The rows come from 4 hidden closed curves, with some noise, and rows from the same curve form a group. Each curve winds through 8 dimensions. The rows are also pushed far along 5 directions, which tell nothing about the answers.
In the rows, 128 means zero.
Known rows, each followed by its group:
[134 127 139  62  80 181 167  86 104 164 130  36 116 129 118 165 102]	Q_118
[166 114 136 150 159 100 110 110 104 134  99 155 129 105 116 119 162]	Q_641
[134  81 159  95 135  86  99  96 101 140  83  59 104 122 129 154 149]	Q_402
[120 113 137 116 103 116 129 133 144 127 139  79 103 123 117 154 108]	Q_224
[125 142 150 114  87 132 157 130 169 116 175 119 113 127 123 124 113]	Q_224
[134 108 127 110 149 108  59 148  88 151  77  63 135 131 138 143 173]	Q_402
[ 79  74 161 145 147  64 110 210 105 213 117 124  91  71 161 163 109]	Q_224
[110  91 161 113 111  79 148  94  99 128 129 116 128 119 123 149 113]	Q_224
[148 141 111 129 121 158 107 126 107 111 134 114 176 162 119 108 141]	Q_224
[145 126 125 143 130 125 123 120 133 141 131 111 128 123 115 154 103]	Q_402
[146 134 122 126 146 152 132 123 122 144 113 137 147 111 142 112 127]	Q_402
[118 106 165 146 151  89 142 138 125 181 157 172 114  76 150 160  93]	Q_224
[135 110 140 133 139 107 137 106 129 138 118 140  97 131 129 136 138]	Q_641
[129 130 105 119 125 166 146 119 123 132 154 148 115 132 119 136 143]	Q_402
[113 141 140 125 133 127 118 167 135 159 124 113 129 105 149 137 105]	Q_224
[154 113 163 112 101  81 123  69 138  73  93  89 130 178 103  97 165]	Q_641
[155 133 113 148 163 152 107 137 113 139 122 155 145  92 127 118 134]	Q_118
[116  99 122 111 145 135 106 142 131 132 120 111  98 140 145 127 156]	Q_402
[138 123 129 163 113  98  99 136 171  32 126 129 180 186 116  54 135]	Q_641
[143 158 129  95 133 165 166  73  90 183 140 144 101  91 105 193 126]	Q_118
[162 150 109 101 122 174 115 119  98 158  96  74 102 113  94 156 161]	Q_224
[112  99 140  77 135 157 145 115 109 196 131  82  95 119 159 172 112]	Q_118
[135 139 103 119 123 160 150 101 109 120 133 146 133 136 122 123 143]	Q_641
[109  95 153 139 133  93 162 126 130 137 144 172 119  88 158 117 104]	Q_118
[ 93 125 129 132 109  93 131 141 130  92 111 124 129 148 109 122 130]	Q_118
[111 161 125 149 150 153 138 175 147 186 179 173 117  67 145 174  70]	Q_118
[193 150 121 139 148 143 138  75 143 120 110 151 134 116 128 106 145]	Q_641
[121  99 129 129 146 112 133 135  85 180 133 158 122 106 149 146 150]	Q_641
[ 79  82 117 164 122  84 136 169 149  85 128 153 116 148 139  94 114]	Q_118
[162 131 109 159 129 109 122  97 102 100  97 136 180 149 121 100 135]	Q_224
[156 156 110 137 118 162 109 142 134 103 120 110 161 133 125  90 134]	Q_118
[111 140 115 142 131 145 135 170 147 125 137 149 144 102 154 103 100]	Q_118
[134 163 103 152 129 145 129 128 161 100 173 171 162 157 124 122 118]	Q_402
[156 140 118 154 147 149 110 160 126 190 125 116 135 103 137 149 106]	Q_224
[116 152 127  90 143 159 118 125 109 164 131 116 116 106 138 169 131]	Q_641
[ 71  98 161 106 108  89 133 167 129 150 135  93 116 128 160 144  99]	Q_118
[ 82  73 162 115  89  56 122 160 155  87 103  70  89 152 139  98 140]	Q_641
[139  96 145 120 167 108 131  87  93 178 123 145  93  80 132 183 129]	Q_402
[120 109 126 116 134 160  96 177 114 151  99  78 127 131 130 115 137]	Q_402
[125 141 116 130 134 150 154 129 138 162 139 147 101 119 146 144 114]	Q_641
[ 96  94 121 125 140 117 137 161  83 177 108 146 109 105 154 131 149]	Q_118
[122  74 134 133 170  76  89 127  76 146  76 122 109 101 129 148 159]	Q_402
[107  93 136  87  97 109 153  93 104 113 103  95  99 147 132 120 163]	Q_641
[ 77 107 135 108  98 113 157 163 131 156 142 115  89 129 162 135 123]	Q_118
[132 101 131 131 125  96 121 106 105 111 120 131 136 164 128 116 160]	Q_224
[174 136 131 144 116 126 169  54 111  94 136 163 166 113 117 103 110]	Q_224
[128 125 113  93 112 158 138 103 121 116 150 115 111 128 136 129 153]	Q_402
[157 132 101 166 134 137 104 159 136 121 101 127 136 142 111  95 153]	Q_224
[146 153 103 117 115 185 135 113 108 121 121 100 179 149 113 120 107]	Q_118
[151 149 114 101 110 180 129 117 104 136 131  95 132 132 125 125 145]	Q_224
[146 147 115 132 141 141 127  97 106 115 118 145 148 122 100 140 127]	Q_224
[156 131 121 123 156 164 111 114 133 151 139 122 114 106 130 153 124]	Q_641
[103 107 124 143 100  99 135 143 126 107 139 116 121 129 114 134 108]	Q_402
[134 137 128 116  93 156 150 111 137 115 169 113 113 136  95 143 117]	Q_641
[ 85  97 165  90  85  81 138 141 144 127  95  49  68 121 134 136 122]	Q_641
[176 149 121 144 152 134 109  82 120 118 141 155 170 136 116 136 135]	Q_402
[111 123 111 113 110 148 138 130 137 100 133 122 116 161 114 114 150]	Q_402
[155 178 116 131 153 157  94 117 148 106 124 134 154 143 115 129 134]	Q_118
[113  93 144 121 129 111 168  84 168  99 199 182  96 127 154 130 116]	Q_402
[127  92 137 142 121  73 112 142 157  79  89 108 116 139 133  78 157]	Q_641

New rows. What belongs after each?
[124 149 111 157 120 137 142 176 186 124 150 145 127 121 154 102  97]	Q_641
[150 147 106 136 151 145 104 108 111 121 109 123 151 135 102 147 130]	Q_224
[122 134 113 135 144 130 104 147 146 121 168 148 143 122 157 134 123]	Q_402
[154 139 134 115  84 139 159  87 172  80 138 102 117 160 111  97 131]	Q_224
[110 141 105 132 150 157 145 159  98 185 123 163 125  82 146 146 116]	Q_118
[134 132 121 142 146 144 130 137 123 123 119 158 162 119 134  98 124]	Q_402
[141 167 142 104 112 145 112 133 140 143 114  76 135 148 129 133 130]	Q_641
[ 93  93 187 140 130  46 163  98 148 120 159 183 105 111 143 143  92]	Q_641
[117 105 135 132 137  89  94 139 137 106 136 121 142 137 149 122 137]	Q_402
[106 126  98 152 101 126 125 159 144  62 164 145 158 141 127  91 121]	Q_402
[ 79 120 120 106 125 153 107 201 158 162 149  85  87 138 159 149 119]	Q_402
[105  89 109 185 127  74  96 183 113  99 108 134 144 135 111 108 127]	Q_402
[106 134 120 113 117 144 163 128 129 124 132 145 132 121 152 110 120]	Q_118
[109 118 144 127 106 114 117 180 152 142 148  85 116 111 136 138 100]	Q_224
[132 167 109 110 124 181 118 118 135  86 109 115 155 189  89 106 149]	Q_402
[144 143  87 118 124 166 108 122 105  97 120 118 150 140 121 105 167]	Q_402
[109  99 158 116 109 112 167  84 138 106 181 156 125 144 126 135 105]	Q_224
[117 133 150 107 125 127 146 110  98 131 120 142 146 130 121 125 132]	Q_402
[130 134 134  85 125 181 170  74 152 140 167 117 123 141 151 149  90]	Q_118
[131 131 131 121 152 141 130  97 134 115 168 168 147 123 146 134 119]	Q_641
[153 120 127 139 141 123 128 130 141 150 120 130 103 100 135 129 139]	Q_641
[ 88 101 124 114 118 120 141 166 100 171 125 124 100 120 157 134 144]	Q_118
[118  95 146 124  91  97 124 148 128 108 119  83 115 129 128 104 135]	Q_118
[123 154  84 171 129 174  96 198 135  99 155 153 194 157 125  84 117]	Q_224
[173 174  89 137 183 187 120 102 119 162 114 163 142 100 129 152 127]	Q_402
[146 138 108 142 156 150 132 102 114 123 138 182 129 113 101 140 142]	Q_118
[ 90 157 110  93  84 185 123 209 164 135 139  49 121 114 154 115 100]	Q_118
[111  84 140 102 126 127 153  94 119 122 125 111 126 141 147 125 110]	Q_118
[ 74 112 152 101 102 120 142 157 134 137 138 102 101 159 113 146 119]	Q_402
[129 102 140  81 101 117 125  89  75 124 107  66 109 118 115 149 158]	Q_402
[130 114 156 109 122 113 109 119 139 125 113  78 112 135 134 131 126]	Q_641
[110  72 133 132 147 114 126 147  64 185 105 119 135 108 140 149 118]	Q_118
[122 146 131 111 121 128 131 121  90 144 101 108 147 130 118 144 126]	Q_118
[105 139 138  99 114 136 125 148 151 125 124  86 107 108 138 135 112]	Q_118
[146 163 120 128 130 146 138 106 134 111 140 156 135 106 108 132 129]	Q_641
[107 131 138 122 127 106 167  99 133 108 139 178 134 121 143 118 119]	Q_402
[131  97 160 114  97  85 129 105 130 110 109  84  98 156 103 126 155]	Q_641
[175 143 110 137 136 153 132  71  85 118 147 162 158 114 100 139 141]	Q_402
[132 140 118 126 161 131 104 117 105 123 106 147 133 113 118 138 151]	Q_641
[102  91 141 144 123  41 110 117 111  51  63 128 145 171 103  84 164]	Q_118
[179 172 137  99 128 177 145  55 131 157 182 122 142 111 119 183 101]	Q_402
[134  79 120 149 144  90 127  91 113  68 117 179 133 148 120  84 176]	Q_402
[140 121 140 106 141 141 121 118 114 191 141  93 102  92 133 193 107]	Q_402
[149 169 101 110 131 228 167  99 154 140 197 163 119 125 118 149 106]	Q_402
[122 104 125 111 118 132 153 100 124 120 169 149 104 116 140 134 141]	Q_402
[132 134 111 146 153 133 135 113 111 127 130 182 126 112 103 142 138]	Q_118
[125  87 149  94  95  87 139  95  95 108  67  63 103 132 135 105 157]	Q_224
[103  93 141 138 137  97 159 140 111 161 136 174 116  96 163 123 121]	Q_118
[124  91 150  91 111 122 179  50 125 110 133 116  95 133 129 138 113]	Q_118
[135 126  98 177 128 116 120 167 106 130 107 138 166 113 133 105 111]	Q_224
[113 121 122  67 105 145 126 123  85 147  75  60 107 150 144 121 182]	Q_118
[156 130 124 121 127 145 128  91 137 132 128  96 123 143 116 150 118]	Q_224
[126 187 106  78 115 201 117 144 155 163 176  82 123 128 158 172 116]	Q_402
[106 115 121 135 103  93 133 132 141  98 103  98 112 148 125 122 121]	Q_402
